The rows are grouped in 3 different ways at once. Each group adds its own fixed numbers to the row, and there is some noise. The rows also spread widely along 12 directions, which tell nothing about the answers.
Some rows, each with its group in each grouping after it:
[ -8  -6   6 -19 -24 -23   4  -4   6 -11  -4   8  -1  14  16  -2  -4  -1
   3   2  15  16   6  13  -3 -15  25 -14  12  -3 -14  19   4 -29   0  -2
  -2  -4] | M damo J_251
[-14   6 -12   7 -15  -2 -13  -2  17  -5  11  11  20  -6   2 -20  11  -2
  12  -4  10  -2  18  -8  -5  -6 -10   8   5   9  -3  23 -13  -7  -6 -11
   7  19] | L gipip J_689
[ -4   0 -12   4 -12   5   2  -8  30  -7   3   3   2   1   8  -1  18  10
  11  -4   3  11   5 -12  11   0  16   2   1   3 -23 -20   0 -24   1  -7
  -2  -4] | N batiz J_571
[  0   6  23 -14 -11   9   5  -1 -12  22  10  -2  -1 -14   3  14  18   0
  -4  17  -4  10 -11  20   1  -4  18  -2  -1   0  -1  -6  13  -6   3   0
 -14  -3] | B damo J_251
[-12  -4   5   3  -5   4   4 -10  12  13   8 -16   9 -10 -14   3  16  -8
   7   3  10   0   8  -4  -8  -1  -6  14   1  10 -10  -3  16   4  -1  -8
  -7  -3] | M batiz J_614
[ 14  11  -7 -10  28  11  -1  11  -2  -4 -15 -15   2   2  -8  -9  -7   5
  -4  23 -13  -3  -3 -15  -2 -12  -8  -7  16 -11   1 -26  -3 -11   0  16
 -10  -7] | P gipip J_616
[ 11   2  13 -10 -13   9  11   5  13  -9 -14  15   1  -2 -18  -8   9   3
 -15   4   5  14  -8  -8   0   5   9  -5 -13   2 -10  -4   3 -12  -1   1
  -3 -12] | L gipip J_195
[ -4   3   7  -4  -2   3  -3   2  -3  -5   3  -5   0  -7 -11  -9   8  -4
  -4   3  -4   1  -1  -3  -5  -1  11  -5   2  -3  -2  -2   2 -12   1  -3
  -4  -4] | P gipip J_689
[ 20  -8   1   6  24  -1  -5  -3 -21   5  -8  11  -5  -5   4   8   0  -3
  -7  14 -19  -8 -10  -2  11   2   1  -1   0  -4  10  -6   0 -20  -7   8
  -3 -13] | B gipip J_616
[ 11 -10   8   8   3  -3   9   0   3  -2 -13  25  -1   1   3  11   5   3
   8  -2  -9   6  -6 -13   8   2   5   1 -10  14  -3  -3   0 -16  -9  12
   0  -2] | N damo J_571
[  8 -15  -1 -14 -13 -16   2  -4   9 -12 -10   5  -4  13  16   2  -7  11
   2  -7  14  10   0   7   2 -10   9 -18  11 -17 -12  24  -6 -26  -5   1
  11 -15] | M gipip J_195
[-21   6  18  -7 -25   3  -5  -8  -4  11  19  13  13 -15 -16  -3  20 -11
  -5  11   7   8  14  10  -6  -6   4  10  -8  20   0  21  18  -3   1 -10
 -10   5] | P gipip J_614
[  8  -5   2  -5   7  -7  -5   2 -18  38  -8  -9   0 -13  11   0  18 -12
  -6   9   3  -3  -6  23   1  11   1  13  11  10   9  10   7 -14  -3 -16
 -11  -1] | N batiz J_689
[ 12   7  10   9  14   3   0   3 -19   4  -1   6   3  -5 -10  -7  -1 -14
 -12   3 -15  -7 -16  -6   1   1  -2   6  -9  -6   4 -12   3  14  -5  -1
  -5  -2] | B batiz J_251
[  3  -5   7   5   6   7  -3 -11  -2  10  14  -5   2 -19  -8   4  14  -7
   1   9  -3  -5  -1   0   0   5  -4  11  -3   8   1  -1  14  -4  -4  -6
  -7 -11] | N gipip J_195
[  6  -8   7   9   2  -4   6  -5   1   8  -3  -6  -2  -6  -1   4   8  -1
   0 -10   0  -3  -7  -3  -4  10  -5   5  -1  -7  -5   0   6  -2  -8  -8
   5 -10] | M damo J_571
[ 15  20   4   2   5  16   0   9  -6   4 -13  27  13  -6  -3 -13  10  -8
 -17  15 -13   7 -11 -10  11   4  -8   9 -11  14   3 -17   1   7  -2   1
 -12   9] | L gipip J_689
[ -5  -3  13  -5 -10  -8   3  -1  -2 -27   5  10  -2   6 -16  -5  -9  -4
  -3   0  -2   4   1  -9  -8 -13  20 -14  -9 -12 -12   6   2  -8   1   8
   3 -10] | B batiz J_251
[  8  -3   5 -11  -6  -2   6   5  12   5 -18   9   5   2  -4  -8   8   1
  -2   4  12   9  -1  -2  -2   0  -1   0   4  10  -3   6  -3 -19  -3   0
  -4  -2] | B gipip J_195
[-15   4  14  -5  -9  -7   3   2  -3  -4  -1   1   7   4 -14 -15   4 -12
   1  -1   2   3   5  -2 -16 -11   4  -4   2   8  -3   5   6  -1  -2  -1
  -3   7] | B gipip J_571
[  8  -6   1   0   0  -9   2 -13   5  -4  -1  -1   0   1  15   8   0  -5
  -1   4  -4   8  -6  -1   7  -3   9  -2   4 -10 -13 -14  13  -8  -1  -4
  -2 -18] | B damo J_689
[-13  17   1 -15 -13   4   9  13  21 -10  -6 -10  11  14   7 -17   3   8
  18  -6   7  12  -2  -6 -10 -29   7 -15  17  -4 -13 -17 -15  -3   3  10
  -2  20] | B gipip J_251
[  2 -10  -5   4   3   0   0  -1  14  12  -6  -6   7  -6  -7  -4  14   0
   5  -3   9  -5   3  -5  -3   3 -14  10   5   6  -1   7  -5 -12  -6  -8
   3  -2] | B gipip J_614
[  1 -10  -9  -8  -3  -4   3   2  14  12 -10 -28  -6  -2   1  -3  14   8
  -1  -6  15   0  -1   6  -2   5  11  -3  16 -15 -13  -4  -2 -27   2 -17
   0 -18] | P batiz J_614
[  4 -19  14  -4   4 -13   7   3  -1  -5 -21  20  -1   8 -10   8   2  -4
   5   5  -4   6   2  -9  -3   0   7  -6  -7  21   1  11   3 -29  -8  18
  -3  -6] | B gipip J_571
[  3   6  -1   9  11   1   0   1 -12  19   3  -6   3  -8  18  -8  11 -10
   7  -9  -8  -8 -14   7   5  -4  -7   9  13   1   7 -13  -3   8  -7 -11
  -5  12] | N gipip J_195
[ -3  12  27   2   5  18  14  16  -7  12  -8  -9  -1 -11 -33 -14  21 -12
 -12  -3  -9  -1 -18  -4 -11   5   5   4  -8   9   2 -30   5   9   3  -5
 -13   5] | B gipip J_614
[ -5   2  -6  13 -15   1  -3 -10  10  16  11  10  12 -10  27  -4  25  -5
  13 -13   5   2  -2   7  14   1  -1  14   3  12  -3   1  -3  -4  -8 -21
  -1  15] | L gipip J_195
[ -1  -3   8  -1 -15 -10  -5  -7  -6 -10   8  11   0  -3  -7  -9  -3  -9
 -10  -2   5   1   2   4  -2  -3  12  -4  -5 -11  -7  17   6  -7  -2 -11
   2 -12] | B batiz J_195
[ 12  -8  -3  24  18  -3  -2  -5 -16  11   9  -9   1 -10  10  -2  -5  -7
   7 -22  -9 -20 -15  -2  -1   1 -19  10   1 -22   5   6  -8  23 -14 -11
  14  -3] | N batiz J_195
[ -8  16   6   8  -7   5  -8   7  -9  -2  10  22  16  -7 -14 -16   0  -9
  -1   5  -5  -6   7 -10  -6 -13 -10   7  -3   8   6   8  -8   8  -2  -3
  -3  22] | B damo J_614

New rows, each followed by its group in each grouping:
[-14  16  -6 -13 -17  -8  -9  -3  -8  -5  14  -4  -2   3  23 -13   9  -9
  -5   8  -4  12   2  19   9 -15  39 -11  18  -6 -14 -17   7 -21  12 -19
 -15   2] | N batiz J_689
[ -7   3   2  -4   3  -2  -7   6  -9   0   3   2   8  -1  -9  -8  -2  -7
   3  11  -2  -6   8  -2  -9 -16  -6  -2   9   4   5   9  -5  -7  -1   5
  -4   9] | B gipip J_614
[  8 -14   4   2   1   2   9   7  11   9 -20   6  -6  -7 -10   6  19   2
   1   2   3   2  -4  -6   4  15  15   4  -3  17  -4  -9  -3 -37   0  -1
  -9  -8] | L damo J_614
[ -3  -3   3  -1  -6  -6  -5  -5   3 -17   9   5   3  -4 -14  -9  -8  -4
   3   6   5  -4  11  -9 -10 -10   2  -5   2  -5  -4  14   0 -12  -2   1
   1  -5] | B damo J_195
[ 17   8  11   8  22   7   8  11 -17   9 -12   1   3  -4  -8 -12  -2 -12
  -7  -5 -14  -9 -21  -9  -4   0 -18   6  -2  -3  10 -15  -2  21  -9   2
  -2   5] | N gipip J_195
[  6  -5   8 -19  -4  -3   7  11  -6  14 -12 -24 -13  -3   1  -7  14   4
 -12  -1   9   1 -13  20  -8   5  19 -13  12 -18  -4   4  -5 -26   2 -10
  -2 -14] | L gipip J_251
[ -3   8  26   4   0   5   3   1 -25  -2  13   5   3  -6  -3   6  -1  -8
   1  -6 -20   0 -16   2  -7 -16   1  -9 -11 -14   3  -3   6  26  -5  10
   5   2] | B gipip J_689
[ -8   4  -7  -5 -12  -9 -13  -6  -8   8  10   2   2  -5   5 -12  12 -12
 -12  11   5  -1   9  15   6  -3  16   4  11  -1  -6   2   6 -22   6 -25
 -11  -3] | B batiz J_614
[-1  6  6 -9 -4  2  3  3  1 -1 -2 -2  5 -2 -1 -9  5 -6 -1  6  3  5 -1  1
 -4 -8  4 -4  5  3 -3 -3  4 -5 -1  0 -8  1] | L gipip J_195
[ 11 -17   0  15   0  -5  16 -10  32  -8 -24  20   7   3   0   4   6  -1
  10 -10   4   8  -4 -26   8  11  -3  13 -13  14 -12 -11   6 -13 -12   3
   4 -11] | L damo J_616
[-15  10   4 -10   3   1  -5   6  -5  -6   5  -9   7  -1 -20 -15   1 -11
   0  16   1  -2  13  -4 -14 -17   0  -4  13   9   0  -3   3  -7   3   4
 -12  10] | M gipip J_614
[-20 -10   4   7  -1 -28  -2 -18  -3 -19   9  14   8   7  -1  -6  -8 -35
  15   7  -2   4  17  -9  -3 -17  18   6   1  32  -7  -2  25 -10  -3   1
 -18   3] | N batiz J_195
[ 13  -4 -25   3  17   2  -7  16  22  14 -23  -8  13  -2 -10 -22   6   7
  11   3  17 -15   8 -18  -7   6 -25  14  17   8   5  11 -31 -26  -8  -2
   3  13] | B batiz J_251
[  5  -9  -7   4  10 -19 -12 -12 -11  -5  -1  18   8   1   0  -6  -8 -15
  -7  15  -5  -6  13  -6   2  -2 -12   6   2   8   4  18   9 -15  -9  -2
  -2  -8] | B gipip J_571
[  8  -3  12 -11  -6  -1   6  -4   0   6  -6   1   1  -5  -5   0  10  -6
 -16  11   3   8  -7   7   0   6   7   1  -6   0  -6   3  15 -10  -2  -5
  -6 -17] | L gipip J_251
[  8  -3   3  -5   0  -3  -9  -3 -11 -13   2   7  -9  -7  -9  -5   3  -2
 -22   9  -7   0  -2   0   6   9  19 -10  -4 -14  -5   6   6 -27   1  -9
  -1 -26] | P gipip J_689
[-24 -12  -3   3 -16 -12 -11 -21   8   1  25  -7   1 -13  -6  -8  23 -16
  -1   4  12  -2  21  11  -3   5  17   9   6  14 -10  13  18 -29   3 -29
  -8 -11] | N gipip J_614
[-16  -5   8   3  -3 -24   6  -2   2   1 -10   7  11   9   4 -18   2 -28
  16  -8   7   3   6  -1  -9 -12   3   7  10  34   3   2   9  -3  -8  -6
 -12  20] | N gipip J_195
[  3 -15   6   8   4   5  11  -2  23   5 -11  -7   3  -6 -20   2  17   1
   5  -8   6  -1  -3 -15  -5  10  -7   9  -6   8  -8  -8   2 -10  -5  -2
   3 -13] | B gipip J_614
[  1   1   1  17   9  18 -11  -9  -6  -2  29 -13   2 -24 -14   8   9   5
   6  -2 -14 -14  -3 -13  -2   2  -4   5 -10 -22  -3  -3   1  11  -3  -2
   8 -12] | P batiz J_689
[ 11  -7   0   4  12   5  -7  -9  -8  -7  12  -2  -6 -12  -6   5  -1   8
  -6   9 -13  -9  -2  -4   2   0  -1  -4  -2 -23  -1   6   2 -12  -4   2
   8 -23] | N gipip J_616
[-15   6   9   6   1  -3   0  -8  -9   1   9   7   7  -2   5   1   8 -16
  14   9 -13   4   2  -2   4 -17  17   5   1  17  -1 -21  13  -4  -1   5
 -15  12] | B batiz J_616
[  0 -12  13   5   2  -5   6  -9   3  -1  -4  11   4  -1  -9   9   6 -11
   0   3  -5   4  -1  -9   2  -1  -1   5 -10  14  -4  -5  15  -4  -6   4
  -4 -11] | B gipip J_614
[ -3  29  -7 -15 -29   1  -8  10   8  -6  -4  36  21   5   9 -31   0  -3
  -8  18  12  16  13   0   5 -18   2   2   8  15  -4  10  -8 -10   4  -9
 -13  27] | L damo J_195
[-11   4   6  -7  -2  -5  -7  -4 -12  13  12 -21   7  -8  -2  -6   4 -13
   2   8   3  -4   4  11 -13 -10   0   2  10  -7  -1   6  11   6   2  -9
  -5  -1] | B batiz J_689
[  5  -3  -1  -3  -2  -2   1  -2  10  -5  -5   1   2  -2 -12  -9   3  -4
  -3   6   7   2   2  -8  -2   0   6   1   1   1  -9  -3   3 -15   0  -5
  -5 -10] | B batiz J_195
[-23   6   0 -19 -12 -13  -5  -3  -6  13   6 -10  14  -1   2  -7   5 -20
   5  24  12   6  21  15 -12 -22   6   5  18  22  -4   8  19  -8   6  -3
 -22  10] | L batiz J_614
[ -9  19 -14   2   3   0  -4   8  14   7  -7  -7  25   1  -7 -37   6 -14
   3   4   9  -5  12 -15 -15  -8 -30  17  15  17   1  -3  -5  10  -5 -11
  -6  25] | L gipip J_571
[ -5  -9  -2   0   2 -16   3  -6   1  11  -3 -13  11   1  10  -1  -4 -13
  11   1   9  -4   6   3 -10 -12 -15   9  15   4  -2   9  10   6  -6  -4
  -2   1] | L damo J_614
[ 21 -14  -8  12  29  -7   5   7   7  18 -31 -14  10  -1 -10 -12  -2 -10
   2  -8   5 -14  -8 -19 -11  14 -33  19   5   3   6   1  -7   6 -14  -3
   6  -5] | B batiz J_689
[ 22  -4 -14 -10  11  -8 -10  -4  -6  10 -12  12   2   0  22   2   1  -1
  -9  23  -2   3   0   7  18  -1  -1   0  14   3   2   1   1 -31  -3  -1
 -10 -11] | B gipip J_195
